The rows of a group lie close to one hidden flat surface of 11 dimensions, which may be shifted away from zero. Surfaces can cross.
Known rows, each followed by its group:
[  0  24 -10  10  -2   6 -12  -2   4  -9   8  10  -3   6  -9 -34  16]	(3)
[ -7   5   5   3 -28   0 -14 -25 -20 -25   8  33 -28 -24   1   7   4]	(0)
[ -6 -13 -16 -22   0  -8  14  -4 -38  10   7 -12  34  25 -11 -25  -2]	(0)
[ 26  -7  -6  21  -1 -10 -34  39 -22 -13 -21  13  -1  28   4 -14   1]	(1)
[ 10 -17   0  36   1  -6 -32  21 -19   0   9  30 -25  18   5  14 -11]	(2)
[ -4 -13 -23 -17  17  -1   9   8 -15 -16 -34 -21 -24   7 -30  33   1]	(1)
[-21 -23  -8 -36  18 -21  37   8  -3 -27   1 -27  11   9  -4  15 -28]	(3)
[-10  15  -3   2   7   3  19 -10  27   1  11  11 -16  -9  -5   9   6]	(3)
[ -5 -11  -5   3  10 -16 -12 -15  -8 -19 -28  18  12  -9 -48   1   1]	(3)
[  8  14  10  -5   0  32 -23   2 -29   6  -3   2  -8 -10  11   6 -18]	(2)
[ 17   3  18  -8 -32 -17  19  21  26  -4  13   8 -14   4  56 -17  26]	(0)
[  7   7  30   2  21   8   2 -22  13   9  37  27  39 -25  14 -27 -25]	(1)
[  3   3  -6  -9 -26  -9  -3 -19 -17  -2 -12  12  12  -1  -1  -3 -12]	(2)
[  2 -16  17   0 -19 -15  13  14  -9  -6  23  22 -25  -9  10  -1   7]	(2)
[-12 -16  -4  18 -19 -21 -16 -21 -11   1  -9  18  42   0 -21 -13  23]	(3)
[ -3  -3  -8  -9  -1 -18  33  11   8 -19  17  -5  11   7  20   6 -22]	(2)
[  6   0 -10 -14  -5 -10  19 -29 -12 -46  23  -4 -39 -19   2  -2   9]	(1)
[ -3 -25 -32  11   2 -35  13  10  -5 -33   3  -7 -25  27  -8  12  13]	(1)
[ 24  -4  -9  15   9  -2  -5   0   4  21 -29  15   1   6 -12  33 -11]	(1)
[  3  13  25 -11 -17   1 -16 -12 -16 -18 -15  58   8 -34 -20 -33  28]	(0)
[  0  -6 -14  -5  20   1   7 -35 -10 -48  15 -22  -6 -20   4  12   8]	(1)
[  4  -9  10   9   6  -3 -17   9  17  -2 -14   0  17   4  18   7   2]	(3)
[ -2   2  11  -7 -10  -4  31  19  -3  16  39   4  -1   3  10 -33   9]	(2)
[  9   2  -9  -4 -17  -2   7 -11  -8  19 -30   1  24   0  -4  23  -6]	(2)
[ -3 -10 -17  -2  18  -9   7   3   6  12   0  -8   6  28  -1  20 -44]	(3)
[ 19   6  10 -16  -3  13 -28 -14  -8   3  -9  -9 -37   0  -4 -23  -9]	(3)
[ -1  25   0  -4  12  18  -5  -5  21  11  -4   2 -20  -1  -3  -2  -5]	(2)
[ 27  15 -26 -16 -17 -10  26  -8   2  31 -23  -3  -4  24  -7   4 -21]	(0)
[  8  16   8 -32  -7  14   9 -17  -3  23 -36   3  17 -17 -14   9 -20]	(0)
[ -8  32  22 -57  -3  25  20  -7   9  14 -23  -6  38 -24  -2 -30  -9]	(1)
[  3  17  -9  21   2 -25  -7  -2  14 -46 -17  54   6 -15 -34 -13  11]	(3)
[  6 -12   0   3  -6 -27  -4  10  11   7 -18  13  32  20  -1 -12 -10]	(3)
[  3  13  18 -39 -20   4  29   8  13  30  14 -21  -2   3  24 -28 -23]	(0)
[ 14   8 -26  26  -7  -7 -27 -19  -4   5 -24  15   9  19 -18   8  -9]	(3)
[  0 -25   1  -3 -29 -37  38  -5  20  10  -4  22 -14  -1   3  27  20]	(0)
[-12 -18   7 -17 -17   2   8  -7 -18   3   1 -19  14  -7  11  -4  37]	(0)
[  4   1  -1  16  19  20 -50  -2 -23  11  29 -12 -29  25 -12 -49  -4]	(3)
[ 19   1  -7  34  10 -12  13  45   2  12  37  21 -15  26   5 -20  -1]	(2)
[ 17  31 -11  -9  -8  12 -21  -4 -16 -31 -19  -5  22   0  23  -8 -31]	(2)
[ 14  21 -14   6  22  25 -12   0   8   0 -13 -17 -15   3  -9  -6  22]	(1)
[  1   9 -30   1  22 -11  19  -1  17 -28  -5 -17 -19   9 -27  -4  12]	(2)
[  9  22  11  20 -24  18 -28  11  17  45  16 -13 -30  16  18 -27 -12]	(0)
[ -3  15 -17 -41   1  24  21 -10 -28   2  31 -56 -37  12  12 -13 -35]	(0)
[  5  11 -21   1   1  -5  -3  20  -9 -14  13  -3 -22  30   6 -22 -10]	(1)
[ -2   0  -7  -6 -14  -6   2 -22  -3  -6   6  -4 -26  -2 -10  -7  17]	(3)
[ 14 -13 -21   7  23 -13 -13  23   5 -23 -19 -23 -15  30   4   9  -9]	(3)
[ 19  35 -22  -1  17  17   0  14  14  12 -16  10 -36  21  -7   9 -30]	(1)
[ 10  19   9   3   9  16 -32  14 -10 -28  12  24 -22  -1  27  -3 -45]	(2)
[  9 -43  -6  43   9  -2  -4 -24 -12  27  34 -26  14   7  17  21  49]	(1)
[-12 -39  36  -8   1 -26  17  -6   7   6   8  10  63 -23   1 -20  30]	(1)
[-20  -7 -21  -2   4   0 -29 -23 -12 -27  -4 -23  -5  16   3   8  -8]	(2)
[  5   3   2 -31 -14   0  46 -24  13   3 -20  19  -3 -25  18  48  15]	(0)
[ 22  10  -8   7 -18  11 -12  -1  -6  39 -26  -9  34  20  20  -1  11]	(1)
[  7  -9   5   5   4   0   7  15 -24   9  11  26 -12  -1  -9  19 -34]	(2)
[  1   5 -20   3 -16  -3   9 -14 -12  25  15  12   4  23  11   4 -19]	(0)
[ 13   5 -15 -15   8   1   3  10 -17  19  -8 -17  -3  24 -32 -37  -4]	(0)

New rows. What belongs after each?
[  5  11 -20   9  23   3   2   5 -17   6   7  19  -9  14 -33   6 -48]	(2)
[ 27  15  -7  -2 -14  11 -33 -13  -9  22 -10 -10 -15  24  13 -25 -18]	(3)
[  0 -12  16  -8 -17 -19  35  14  -3  14  22  24 -18 -13 -25 -28  29]	(2)
[  1  24 -10 -26  -2   6  20  18   6   0   4   3 -27  18  12  -4 -35]	(1)
[-11 -24  19 -24  42  -3  36  19  28  20 -18   6   8 -12 -27  30  -6]	(0)
[ 14 -23  11  10  11  16  -2  27 -40   6  -6   3 -13 -13  -5  43  -3]	(2)
[  9  -3  24  19   5   5 -44   8  11  -1 -11  18  34   0  31  -5 -16]	(3)
[  6  -7  -6 -11   3  -5  -2  12 -10  40 -25 -23  36  26 -25 -22 -13]	(0)
[-21 -23  18 -20 -14 -16  24  -9 -12   3  15  28   5 -18 -19 -18  35]	(0)
[  5   0  -4 -16   4  11  44   9  -1  20  -5 -34  13 -10  -4  15  26]	(2)
[ 11  16 -20   2  22  16   5 -29  -6   6  11   1 -25  -2 -23  10 -20]	(1)
[-45 -21   3   0 -20  -2  -3 -36 -43  15  43  24  15  -6 -11   6 -20]	(0)
[ 15  11 -10  -5  -9 -10  14 -36   2  -9  -4  15 -27 -18 -33 -15  28]	(1)
[ 13  -9 -10   8  30 -17  17  23  19 -21   0  25 -37  11  -7  23  -5]	(0)
[  7   1 -13   1  -4   6   3  -7 -11 -39  11  -2 -53  -8  25  20  32]	(0)
[-12 -15  -6  10  -7 -23  -2  -1 -15  -9  31  22 -24  13  -9  -1 -40]	(0)
[ -5 -23  -5  -3 -42  -4  21 -27 -28  39   2  -9 -42 -10 -41   1  76]	(2)
[-16   6  16  -1   3  23   0  -5   7  11  27  10 -14 -12  29  22 -12]	(0)
[-25 -14  13   3   4   2   9  17  -2  24  62  -9 -30  16   2 -40  19]	(0)
[ -6  14  -9 -10  39  39  -1 -22   1 -18   7 -46 -13 -19  -6  -3  32]	(1)
[-17 -15 -19   4 -19 -10 -17 -37 -62 -23  10  26   5  -2 -30  -6  15]	(0)
[-16 -17   4  11  39  19 -12  24 -12  20  13   2  49  19   8  -5  20]	(0)
[  5  10  12  -9 -23   3   0  -8   7  -3   2   7 -46 -18   0   2  -3]	(0)
[ 18 -25  10   3   6  -7 -18   2  20  19 -32 -11  -5  10  14  30  -6]	(3)
[17 -7 10 18 17 20 -1 -6 10 42  4 -5 10 -3 15 21 10]	(1)
[-28 -19  -8  -9   7  22  31  -4  -8  28  52 -52 -32  15  27  14  40]	(0)
[  0 -11 -33  -7 -21 -37  49 -16 -10 -29  17  -6 -26   8  -2  23  -9]	(2)
[ 10   1   8 -18 -23  -9   4  12   3  -5   6 -21 -17   5  27 -12 -29]	(0)
[  4  -5   1   0  14  -4  20  17  22  17  -9   7 -43   4 -26   8  28]	(1)
[ 16   1  -3 -23 -26 -20  23   0  26  35 -51  -4  33  13  -4  -4  14]	(3)
[-12 -25  -9 -21 -22  -8  23  -6 -11  24 -25 -39  24   9  -5  13  49]	(1)
[-10  26 -44   9  -3   0  26 -20  23  26  30 -23 -19  38  -7 -27  33]	(1)
[ -8 -38  14   3  14  -4   1  13  -7  19  -4 -19  28   1 -11  -3  44]	(1)
[ 17   9 -10  -8  -3 -17  33   3  12  15   1  41 -10  14  -9 -12  13]	(0)
[ -1  15   7  -5 -47  16  -6 -33  -3  22   6 -18 -80 -27 -24 -15  51]	(0)
[ -7 -21 -11 -12  17  -3  17   0 -24  -2  13  -4 -20   8 -17  27 -35]	(1)
[ -4   9  -4 -27   3   5  25  -2  -6  16  25  -4 -10  12   2 -12 -39]	(0)
[  9  14   0  -3   2  16  -3 -34 -12  11  13  -3   3 -15 -17 -32  22]	(1)
[ 24  28 -16   9  24  21  11  24  31  -3 -19 -26  16  13  40  32 -15]	(2)
[-13  16  -3  12  12  21   9 -17  29  13  14  -2 -10 -10  19  37   0]	(3)
[-13  10  -9  -4  22  19  24   3 -14   9  54  33  26  22  44 -11   6]	(0)
[ 10  27  10 -12   0  20   4   3   4  11   4  17 -14 -11   8   0 -28]	(2)
[  5 -14 -34   3  37  -1  14   2 -22 -31 -28 -29 -16  -3 -53  40   9]	(2)
[ -6  -3   5 -10  26   5  32   9  21  19  16  11 -31  -1  -9  16   0]	(0)
[ 21   6 -13 -10  -5  -2  -6 -17 -22 -15 -44  12  -8 -12 -32  16  -8]	(1)
[ -8  13  -5   2   6  34 -14 -23 -18   5  -2  12  -1 -14   5  23  19]	(0)
[ 29  29 -36 -17   8  12  53   5  13   5  17  -1 -22  31  55  16  20]	(0)
[ 15   0  19   6  42  18 -29   7  -1 -36 -11   0  10 -25  -5 -15  18]	(1)
[  1  12   7 -20  47  26  27  24  14   0  15  14  12   2  29   3   9]	(0)
[ 23   4  -5  14  -3  -8   8  23  31  14 -21  11 -19  16  17  22  14]	(1)
[ 21  -5  19   4   3  -4  15   6  35  23 -19  19  -5 -16   5  18  25]	(1)
[  2   3  -1 -16  22  -5   9  -5  -6 -31   1  17 -17 -14 -25  -1 -27]	(1)
[ 12 -12 -13  18 -18 -18  -1 -10 -10 -11  19  -4  -6  12  15 -19  36]	(1)
[  7  19   7 -10  23  13   4   9   9  -2 -17  15  -7 -18 -27  -4 -11]	(2)
[ 21  13 -18  -6  20  12   6  12  -3   5 -15  -2   3  18   5  -3  17]	(0)
[  7 -19 -30 -15   2 -33  21   9 -34 -12   6  -9  16  42 -12 -21 -26]	(0)
[-11  10 -12   1   6   1 -27  -6  -2 -43  14 -10 -18  14  21 -20 -12]	(2)
[ -1  -9  -5  -7  -2  -2  17 -12   5  -1   0 -18  13  -1  17  14  14]	(1)
[ -6  14   2 -36   3  11  33   5  25  19 -23 -15  20  -1  19  23 -19]	(1)
